All groups share one centre, and each spreads out both ways along 11 directions, with some noise.
In the rows, zero is written as 128.
Some rows, each with its group after it:
[ 87 175 121 178 112  82 188 123 100 120 169 143 127 163 104 152 128] | pafuv
[121 155 151 139  91 127 138 142 127 107  81 120  93 104 142 120 142] | pafuv
[103  84  98 122 168 112 111 154 123 114 153 113 175 136 124 184 101] | Natez
[129 223 159 164  60  90 152  97 183  97 148  77 107 119 120 134  58] | bas
[121 138 107 122 118 138 109 135 120  98 114 140 145 102 160 124 106] | pafuv
[ 75 146 182  93 118 161 117 153 128  81 176 141 142 160 121 156 143] | pafuv
[125 123 136 100  93 127 164 118 136 146 182 122 169 123 122 136 119] | pum
[145 157 118 129 116 128  91 117 138 140 156 131 136  96 128 128 121] | Natez
[132 113 122 118 147 113 147  88 104 166 104 112  79 106 148 111 115] | pum
[118 128 179 149 180 128 186 145 124 144  98 167  99 104 136 107  82] | bas
[125 183 120 157  83 105 116 125 120 131 148 121 128 123 106 148 147] | pafuv
[145 165 147 146 109 150 106 163 146 129  73 140  84 137 163 137 228] | pafuv
[141 109 153 129 153 139 105 150 147 129 135 134 145 145  82 125 130] | bas
[109  90 118 133  87 127  76 130  78  95 121 124 141  82 115 135 104] | bas
[101 121  92 146  76 124 104 130  80  90 153 149 170  78 151 149  91] | Natez
[ 96  81 121  93 187 140 157 134 126 139 181 165 140 121 145 138 115] | pum
[135 101 131 138 132 122 195  88  69 164 109 150 130 128 140  92  87] | Natez
[129 120 156 151 162 155 105 114  96 139 144 164 140 171 139 135 104] | Natez
[111 145 128 165 108 131 144 117  90 108 106 145 113 142 162 129 117] | bas
[120 159 131 144 121 125 139 127 139 105 122 133 120 136 144 127 116] | Natez
[139 207 117  92 177 122 180  55 163 187 188 155  81 129 122  53 117] | pum
[121 135 190 153 125 139 137 143 151 104 127 134 123 116 143 146  78] | bas
[111 128 141 132 106 125 135 115 105 123 124 124  97 127 122 123 138] | pafuv
[121 165 155 107 108 156 147 105  89 127 132 146 165 175 133 106 112] | Natez
[139 127 126 123 146 143 114 119 137 151 156 147 137 113 164 140 118] | pum
[153 165 162 124  77 148 119 120 158 118 103 105 117 139 149 119 140] | Natez
[119 170 116 115 115 106 144 147 139 109  97  97 133 107 117 128 127] | Natez
[147 113 123  98 120 157 172 104 103 165  88 158 109  89 216  92 143] | bas
[102 146 139 134 110 122 138 120  99 105  99 129  88 138 112 105 141] | pum
[118 161 107 100  75 127 107 124 116 124 140 112 135  94 140 139 160] | pafuv
[ 98 116 103 123 107 143  58 115 111  92 160 120 111 166 157 176 177] | bas
[123  92  99  97 146 144  92 155 148 108 138 142 136  89 144 131 147] | bas
[ 80 145 144 146 136 101 125 172 128  92  94 110  70 108 106 155 156] | pafuv
[101 148 157  68 135 161 137 133 143 105 154 157 119  91 139  94 122] | pum
[ 64 137  95 128 117  94 158 130 118  62 160 124 136 110 115 134  74] | pum
[173 183 122 175 112 125 103 135 124 140  92 121 188 163 130 143 116] | bas
[103 153 121 106 136 126 130 105  98 121 113 121 107 131 143 116 115] | pum
[121 100 109 115 140 129 111  92 106 168 167 141  93 116 135 129 162] | pafuv
[120 209 171 147 135 161 113 136 147  96 141 173 131 166 151 125 125] | pum
[126 110 126 114  93 136 164 114 121 126 104 154  76  49 161  69 124] | bas
[127 138 139 198 128 108 114 133 108 103  58 149  48  67 118  89  92] | pafuv
[107 123 144 131 154 130 110 119 123 113 141 132 110  98 156 148  69] | Natez
[102 118 141 148 202 107 137 154 122 125  97 130  89 117 114 140 104] | Natez
[114 193 162 153  81 135 144 143 165  65 131 123 147 168 129 133 106] | bas
[147 191 123 152  70 132  76 131 142 126 173 151 153  74 114 127 126] | Natez
[134 110 169 169 113 151 143 119  43 139  83 156 164 198 137 134 116] | bas
[130 174  85 168 157 124 117 114 155  54  90 133 141 182 156 102  55] | pum
[129 213 118 137 141 135  89  96 113 136 119 143  91 136 148 113 142] | pum
[140  93 173 109  98 124 108 103 170 157 160  85  73  45 151 151  99] | pafuv
[116 132 123  91 115 144 162  98 114 148 150 167  87  84 158  81 148] | pafuv
[ 66 244 107  87 147 131 140  86  85 106 137 163  74  98 158  78 108] | pum
[115 115 109 137 134 122 114 126 129 110 131 127 109 108 147 139 119] | Natez

New rows, each followed by its group:
[119 174 135 174  86 120 119 122  90  98  94 158  86  78 112  82 105] | pafuv
[ 77  88 151 172 144 118 130 162  90  78  96 135 100 128 143 170  94] | pum
[103  96 107 100  88 101 139 158 158  95 147  88 145  66 117 153 116] | Natez
[155  75 140 119 120 133 128  83  55 182 121 108 176 169 120 134 101] | bas
[133 131 164  67  35 123 120 115 133 169 172  71 140  38 113 151 136] | pum
[119 122 176 132 182 138 171 126 114 131  75 131  88 192 133 112 120] | Natez
[102 103 116 135 157 144 123 155 121  77 106 151 142 122 194 157  96] | pafuv
[105 118 166  81 130 170 135 156 157  89 119 136 127 109 184 131 122] | pafuv
[123 182  94 152  76 100 104 110 110 139 162 142  89  78 102 117 175] | pum
[134 112 126 166 130 144  80 112  73 130 151 158 182 133 166 169  69] | Natez
[124 130 146 138 122 127 139 122 106 129 119 142 121 103 126 118 100] | Natez
[ 64 105 100  99 122 120 114 106  63 100 157 136 103  78 115 118 103] | pafuv
[140 119 130 110 101 142 140 119 136 133 133 129 157  99 162 123 103] | pum
[108  82 118 124 179 124 173 134 151 121 148 157 111 118 153 122 103] | bas
[150 120 131 130 133 148  98 117 153 147 137 125 119 121 185 154 139] | bas
[130  93 115 159 156 120 129 150 153 117  83 127  90  80 202 156 108] | pafuv
[ 81 127  99  99 121 115 118 108 102  97 157 103 144 133 153 166  98] | bas
[ 97 109 107 119 142 113  84 130 111 110 130 119  88  67 121 137 118] | pafuv
[132 108  68 155 113 107 101 115  85 127 110 115 128 164 106 137 170] | pum
[153 124 115 128  96 133 158 118 152 122 125 128 156 101 180 118  89] | bas
[ 97 135  90  88 118 110 159 127 123 124 155 104 167 133 150 164 136] | pafuv
[130  96 133 129 143 129 164  90 105 158 136 136 109 154 151 122 117] | bas
[115 120 134 129  90 134 139 134  99  96  77  96 145 169 165 153 136] | pafuv
[121 132 137 154 122 108 139 166 132 116 115 132 133 104  93 136 128] | Natez
[115 113  85 107 131 105 113 134 128 130 136 106 128  76 118 139 127] | Natez
[135 128 161 136 116 148 127 119 116 123 113 126 128 175 127 124 135] | pafuv
[ 97 149 102 129 121 126  84 141  95  89 120 130 125 134 110 138 154] | bas
[175 145  87 154 110  93 141  93 143 193 120 114  94  77 141 110 140] | pafuv
[121 125 168 123 111 132 172 112 101 146 114 125 116 130 149 127 113] | pum
[140 142 148 159  99 125 113 109  91 136 111 117 134 137 133 141 104] | bas
[136 102  99 111 160 134 166  47  73 178 135 151 115 163 171  86 104] | Natez
[ 87 148 148 149 137 111 113 127 108 105 182 129 133 158  70 156 108] | pafuv
[128 136 106 146  86 109 124 115 111 104 112 101 152 124 143 145  96] | pum
[103  81 160 185 107 119 154 175 152  56 120 135 124 137  95 136  93] | pum
[ 93 133 110  79 128 134 118 118  96 106 105 111 110 125 142 119 143] | Natez
[200 148 186 201 100 159 175 130 116 169  47 187 117 139 164  73 133] | bas
[131 138 186 133 101 143 138 126 107 156 119 130 119 136 143 143 144] | pum
[106 110 159 108 151 128 136 133 164 104 124 103  85 116 144 138 102] | Natez
[123 157 102 117  93 108 114 111 155  91 171  79 177 181  86 146 109] | bas
[132 130 184 144  96 157 146 145 142 109  94 162  88  62 176 104 108] | bas
[119 204 102 126 143 129 132  92 117 110 125 140 127 171 149 100 108] | pum
[119 186 101 166 137 106 136 149 144 112 141 159 120 125  94 117 150] | Natez
[141 133 159 134 119 134 139  92 117 135 129 136 125 136  97  78  75] | pafuv
[110 148 150 136 144 104 242 109 146 129 118 138  85 134 122  78  89] | Natez
[152 137  95  58  95 143 139  76 120 171 170 123 169 114 143  91 136] | pafuv
[ 96 122 189 117 113 155 145 117 100  62 111 137 141 144 106  86  38] | pafuv
[145 111 187 128 104 150 156 129 176 133 114 116  97 106 193 140 110] | pafuv
[129 217 135 135 116 140 105 111 146 101  94 130  76 140 163 104 144] | Natez
[126 102 111 108 182 113 129 101 110 178 138 122  91 113 118 121 132] | bas
[152 122 107 149  81 133 123  80 111 112 135 145 167  66 181 100   4] | pafuv
[111 148 160  52 111 159 165 118 139 114 144 129 160 114 154 100  91] | pum
[117 134 116 134 122 113 163 121 129 122 134 119 146 128 150 141  96] | pafuv
[156 129 132 153  81 127 112 106 202 109 169 103 119 123 158 144 105] | bas
[119 121 152 119 125 140 144 132 140 128 132 126 111 129 153 137 138] | pafuv
[108 123 144 109  97 137 143 106 115 118 155 136 121  90 150 117  92] | pafuv
